The groups are shells around one centre, one inside the other: the same stretched ball of 4 dimensions in 9 sizes.
Some rows, each with its group after it:
[ 26  -1  14  -2 -16 -12 -22  -4   1  -2  27 -12  12  -4 -14   3 -12  24
  -5 -33  21  -5  -3  -4 -13] -> j881
[ 27 -10   9 -17 -35  12   2  22  10   2  -4  -9  15  18 -23  31  -5   6
  -3 -20  12   4   8  -4 -14] -> j881
[ 34  -9  14  -1 -28  -8 -14   4   6  -4  25 -11   5  -6 -26   9  -8  18
 -10 -32  17  -3  -2   1  -8] -> j906
[ 20  -9  15 -18 -34 -22   0  39  -4  12   5 -23 -11   9 -15  23   8  10
 -18  -2   5  20  -6  12  -8] -> j894
[ 32  -6  13  -4 -25  -4 -13   3   6  -3  20 -10  10   0 -22  12 -10  18
  -6 -32  18  -4   1  -3 -11] -> j714
[ 29  -5  11  -9 -27  -1  -6  11   4   1  11 -11  11   9 -17  21  -9  12
  -3 -24  15   1   4  -6 -13] -> j484
[ 14   3  16 -12 -16 -35 -14  23 -13  13  18 -25  -6   4   1  10   1  19
 -12  -7  10  15 -10   5 -11] -> j717
[ 19  -5  10 -19 -28   2  -2  24   3   7  -3 -13  12  19 -14  27  -2   9
  -4 -14  12   8   4  -2 -16] -> j714
[ 32  -4  16  -4 -26 -26  -7  16  -5   5  25 -20  -8  -2 -13  14  -4  15
 -12 -16  11   9  -6   0  -5] -> j894
[ 29  -7  14  -1 -21  -6 -23  -5   7  -6  27  -9  13  -8 -25   1 -10  24
  -8 -40  22  -9  -2   2 -12] -> j607
[ 27  -7  17  -5 -26 -26 -13  16  -2   4  25 -20  -8  -6 -19   7   0  19
 -17 -20  12   7  -9   9  -6] -> j717
[ 23  -1  14  -3 -16 -17 -24  -1  -1   0  27 -15   9  -4 -13   1  -9  25
  -8 -30  20  -3  -5   1 -13] -> j714
[ 14   2  13 -15 -19 -22 -12  21  -8  11  11 -21   3  10  -2  15  -2  17
  -8 -10  11  12  -5   1 -14] -> j717
[ 17  -7   9 -24 -32  10   1  30   6   7 -12 -11  16  25 -16  32   0   7
  -4 -12  11   9   6  -1 -18] -> j607
[ 17   2  18  -4 -13 -39 -25   9 -11   7  32 -24  -5  -8  -4  -3  -2  27
 -15 -18  15   7 -13   8 -10] -> j484
[ 28  -1  18   0 -19 -38 -17  10  -9   5  35 -23 -11 -11 -10   3  -4  22
 -15 -19  13   8 -11   4  -5] -> j881
[ 10   1  15 -16 -18 -29 -15  26 -10  13  12 -24  -3   7  -3  10   4  19
 -14  -7  10  15  -9  10 -14] -> j714
[ 28 -11  13  -8 -30  -5 -11  14   7   0  14 -12   6   1 -26  13  -3  16
 -12 -26  15   1  -1   6 -10] -> j97
[ 18  -4  12 -18 -28  -9  -2  28  -1  10   1 -17   5  16 -10  25   0  10
  -8  -9   9  12   0   1 -14] -> j484
[ 17   2  18 -10 -18 -45 -12  27 -16  15  24 -29 -16   0   1  10   3  18
 -17  -2   7  20 -13   8  -7] -> j939
[ 17  -6  18 -14 -28 -42  -7  39 -12  15  17 -30 -21   0  -9  13  11  16
 -23   1   4  23 -14  18  -5] -> j607
[ 22   2  20  -1 -15 -52 -21  14 -16  10  39 -29 -18 -14  -4  -3   1  26
 -20 -13  11  13 -17  11  -4] -> j906
[ 24   0  17  -3 -17 -34 -19  10  -9   6  31 -22  -6  -7  -8   3  -4  23
 -13 -19  14   7 -10   4  -8] -> j97
[ 26  -9  14  -7 -27 -10 -16  11   5   0  19 -13   5  -3 -24   8  -2  20
 -13 -27  16   0  -4   8 -11] -> j97
[ 19   5  18  -2 -11 -44 -23   9 -15   9  35 -26  -9  -8   0  -1  -4  26
 -14 -16  14  10 -13   3  -9] -> j939
[ 21   0  11  -8 -16  -3 -19  -1   2   0  16 -10  19   6 -12  10 -12  21
  -1 -31  20  -5   2  -6 -17] -> j881
[ 23   0  17  -4 -18 -37 -17  13 -10   7  30 -24  -9  -6  -7   4  -2  22
 -15 -16  13  10 -11   5  -7] -> j97
[ 13  -1  18 -16 -23 -42  -8  38 -15  17  14 -30 -18   4  -2  14  10  16
 -20   3   4  24 -13  14  -8] -> j894
[ 10   7  18  -6  -7 -50 -29  13 -18  12  33 -29  -9  -8   4  -6   0  30
 -17 -12  14  12 -17  10 -11] -> j607
[ 20  -9  12 -14 -27   0 -15  14   7   1   7 -11  13   6 -23  12  -2  18
 -10 -26  17   0   0   7 -15] -> j484
[ 14  -2  20  -9 -18 -50 -20  27 -15  13  28 -31 -19  -9  -5  -1   9  25
 -24  -6   9  18 -18  19  -6] -> j906
[ 16   7  14  -8 -11 -30 -19  10 -12   9  23 -22   2   3   2   7  -7  22
  -7 -15  14   8  -7  -3 -13] -> j939
[ 26  -2  11 -10 -23  -5  -8  11   1   3  12 -13  11   9 -13  19  -9  14
  -3 -22  15   3   2  -7 -14] -> j717
[ 11  -3  13 -22 -26 -17  -5  35  -5  14  -1 -21   1  16  -7  22   6  12
 -12  -3   8  17  -4   8 -14] -> j906
[ 30  -5  15   1 -20 -16 -23  -3   3  -3  32 -13   5 -11 -22  -1  -9  25
 -11 -36  20  -6  -6   3 -10] -> j894
[ 25 -13  10 -18 -36  10   0  25  11   3  -5  -9  12  16 -26  28   0   8
  -8 -20  12   5   5   3 -14] -> j939

New rows. What belongs after each?
[ 29  -3  18  -4 -25 -36  -8  20  -9   8  27 -24 -14  -4 -11  12  -1  16
 -16 -11   9  13 -10   4  -4] -> j894
[ 15   2  13  -9 -13 -16 -23   6  -3   4  19 -16  12   3  -7   5  -7  24
  -7 -24  18   1  -4   1 -17] -> j939
[ 33  -6  17   3 -22 -22 -20   0   0  -2  35 -16  -2 -13 -21   1  -8  23
 -13 -32  18  -2  -7   4  -6] -> j607
[ 12   8  17  -5  -6 -44 -29   7 -16   9  34 -26  -3  -7   3  -6  -4  30
 -13 -17  16   8 -14   6 -12] -> j607
[ 22   2  16  -4 -15 -30 -21   7  -8   5  29 -21  -1  -5  -6   3  -6  23
 -11 -21  16   5  -9   2 -10] -> j97
[ 17  -2  14  -7 -15 -16 -26   3  -1   1  23 -15  10  -3 -14   0  -6  26
 -10 -29  20  -2  -6   5 -15] -> j881
[ 23   2  14  -2 -13 -16 -25  -5  -1   0  28 -14  12  -4 -11   1 -12  25
  -6 -32  21  -5  -4  -3 -14] -> j906
[ 27  -4  13  -5 -21  -7 -16   2   4  -1  20 -11  11   1 -18   9 -10  19
  -6 -31  18  -3   0  -3 -13] -> j717
[ 13  -5  14 -18 -25 -21 -11  30  -5  11   7 -22  -2   8 -11  14   6  17
 -15  -8   9  14  -7  12 -13] -> j484
[ 16  -6  18 -14 -27 -42 -10  37 -11  14  18 -29 -20  -2 -10  10  11  17
 -24  -1   5  22 -15  19  -5] -> j894
[ 22 -10  10 -19 -34   5   0  27   7   5  -4 -12  10  17 -21  28   0   8
  -7 -16  11   7   4   2 -14] -> j714
[ 14  -9  15 -17 -27 -19 -12  30  -1   9   8 -20  -2   4 -17  12   8  18
 -18 -12  10  12  -8  16 -12] -> j939
[ 27   1  15  -6 -21 -29  -7  16  -9   8  23 -22  -6   2  -5  16  -6  15
  -9 -13  11  11  -5  -4  -8] -> j894
[ 12   2  13 -14 -15 -19 -18  14  -6   8  13 -18   8   8  -3  10  -3  21
  -7 -16  15   7  -5   2 -17] -> j714
[ 30  -4  12 -11 -29  -6  -1  17   1   4   9 -14   6  11 -14  25  -7   9
  -4 -17  12   6   3  -7 -11] -> j906
[ 24  -7  11  -9 -24   2 -17   4   8  -2  13  -9  17   4 -22  11  -8  19
  -5 -32  19  -5   2   0 -16] -> j484
[ 11   5  14 -10 -10 -28 -25   9  -9   8  22 -21   6   1  -1   1  -4  26
  -9 -19  17   6  -9   4 -16] -> j906
[ 24 -14  14 -17 -38 -12   1  36   3   8   4 -19  -6   8 -23  23   7   9
 -17  -9   7  14  -4  12  -8] -> j894
[ 18  -9  17 -11 -26 -25 -18  22  -2   6  18 -20  -5  -5 -19   4   6  22
 -20 -18  12   9 -11  18  -9] -> j939
[ 31  -1  12  -3 -21  -9 -12   2   1   0  22 -12   9   3 -13  14 -13  16
  -3 -28  17  -1   1  -9 -12] -> j906
[ 11   6  18 -10 -12 -48 -19  22 -18  15  26 -30 -11  -1   6   3   2  24
 -16  -5  10  17 -15   8 -10] -> j881
[ 32  -8  17  -2 -28 -29 -12  15  -3   3  29 -20 -11 -10 -20   7  -1  18
 -18 -20  12   7  -9   8  -3] -> j894
[ 19   0  11 -15 -22  -6  -7  17  -1   7   5 -15  11  15  -8  22  -6  13
  -3 -16  13   7   2  -5 -16] -> j484
[ 19  -7  17  -8 -23 -26 -21  17  -2   5  23 -20  -4  -7 -18   1   4  24
 -19 -21  14   6 -11  16 -10] -> j714
[ 14   4  16  -9 -13 -36 -21  15 -12  10  24 -24  -4  -1  -1   3  -1  24
 -13 -13  13  11 -11   6 -12] -> j717
[ 14   1   9 -18 -19   3 -13  12   2   5   1 -11  22  18  -8  19  -8  16
   0 -21  17   1   4  -6 -21] -> j607
[ 16  -9   9 -23 -31  12  -4  26   9   5 -10 -10  18  21 -20  26   0  10
  -5 -18  13   5   6   3 -19] -> j894
[ 32  -8  12  -6 -28   1 -10   6   8  -3  15  -9  12   3 -24  16  -9  15
  -5 -31  17  -4   3  -4 -11] -> j714
[ 18  -7  13 -12 -24  -9 -18  14   3   2  13 -14   8   2 -20   8  -1  21
 -12 -24  16   2  -4   9 -14] -> j717
[ 23   2  17  -1 -14 -33 -24   3  -8   4  34 -20  -2  -9  -8  -1  -7  26
 -12 -24  17   3 -10   2  -9] -> j714
[ 17  -2  15 -15 -24 -27  -7  29  -8  12  12 -23  -6   7  -7  17   3  15
 -14  -6   8  16  -7   7 -10] -> j97
[ 32  -3  16   2 -20 -21 -20  -2  -1  -2  34 -15   2 -10 -17   2 -10  23
 -10 -32  18  -3  -6  -1  -8] -> j894
[ 15   7  18  -9 -13 -50 -15  23 -20  16  27 -31 -15   0   7   7   0  21
 -14  -2   8  20 -14   4  -8] -> j894
[ 22   6  13  -6 -13 -18 -16   3  -6   5  22 -16  10   5  -2  11 -13  19
  -2 -22  17   2  -2 -10 -14] -> j894
[ 16  -1  15  -8 -16 -22 -24   8  -4   4  22 -18   5  -2 -11   1  -3  25
 -11 -24  17   2  -8   7 -14] -> j484
[ 17  -4  14 -11 -20 -13 -20  12   1   3  15 -15   9   2 -15   6  -2  22
 -11 -24  17   2  -5   7 -15] -> j717
[ 34  -6  16   0 -25 -22 -14   6   0   0  31 -16  -4  -9 -20   7  -6  19
 -13 -27  15   1  -6   2  -6] -> j894
[ 13   6  17  -9 -11 -45 -20  19 -17  14  27 -28  -9  -2   5   3   0  24
 -14  -7  11  15 -14   6 -10] -> j939
[ 19   3  17  -4 -13 -39 -22  10 -12   8  32 -24  -7  -7  -3   0  -3  25
 -14 -17  14   9 -12   6  -9] -> j717
[ 20  -2  15 -12 -24 -28  -7  27  -8  11  15 -24  -8   5  -7  16   2  15
 -14  -7   8  16  -7   6  -9] -> j97
[ 31  -3  13  -8 -27 -12  -2  15  -1   4  15 -16   2   8 -12  23  -8  10
  -5 -17  12   7   1  -8  -9] -> j607
[ 16  -5  17 -12 -23 -35 -15  27  -8  11  19 -25 -11  -2 -11   7   7  20
 -20  -9   9  15 -12  16  -8] -> j717
[ 18   5  15  -5 -11 -26 -23   3  -8   5  27 -19   6  -1  -3   2  -9  25
  -7 -23  18   3  -7  -2 -14] -> j939
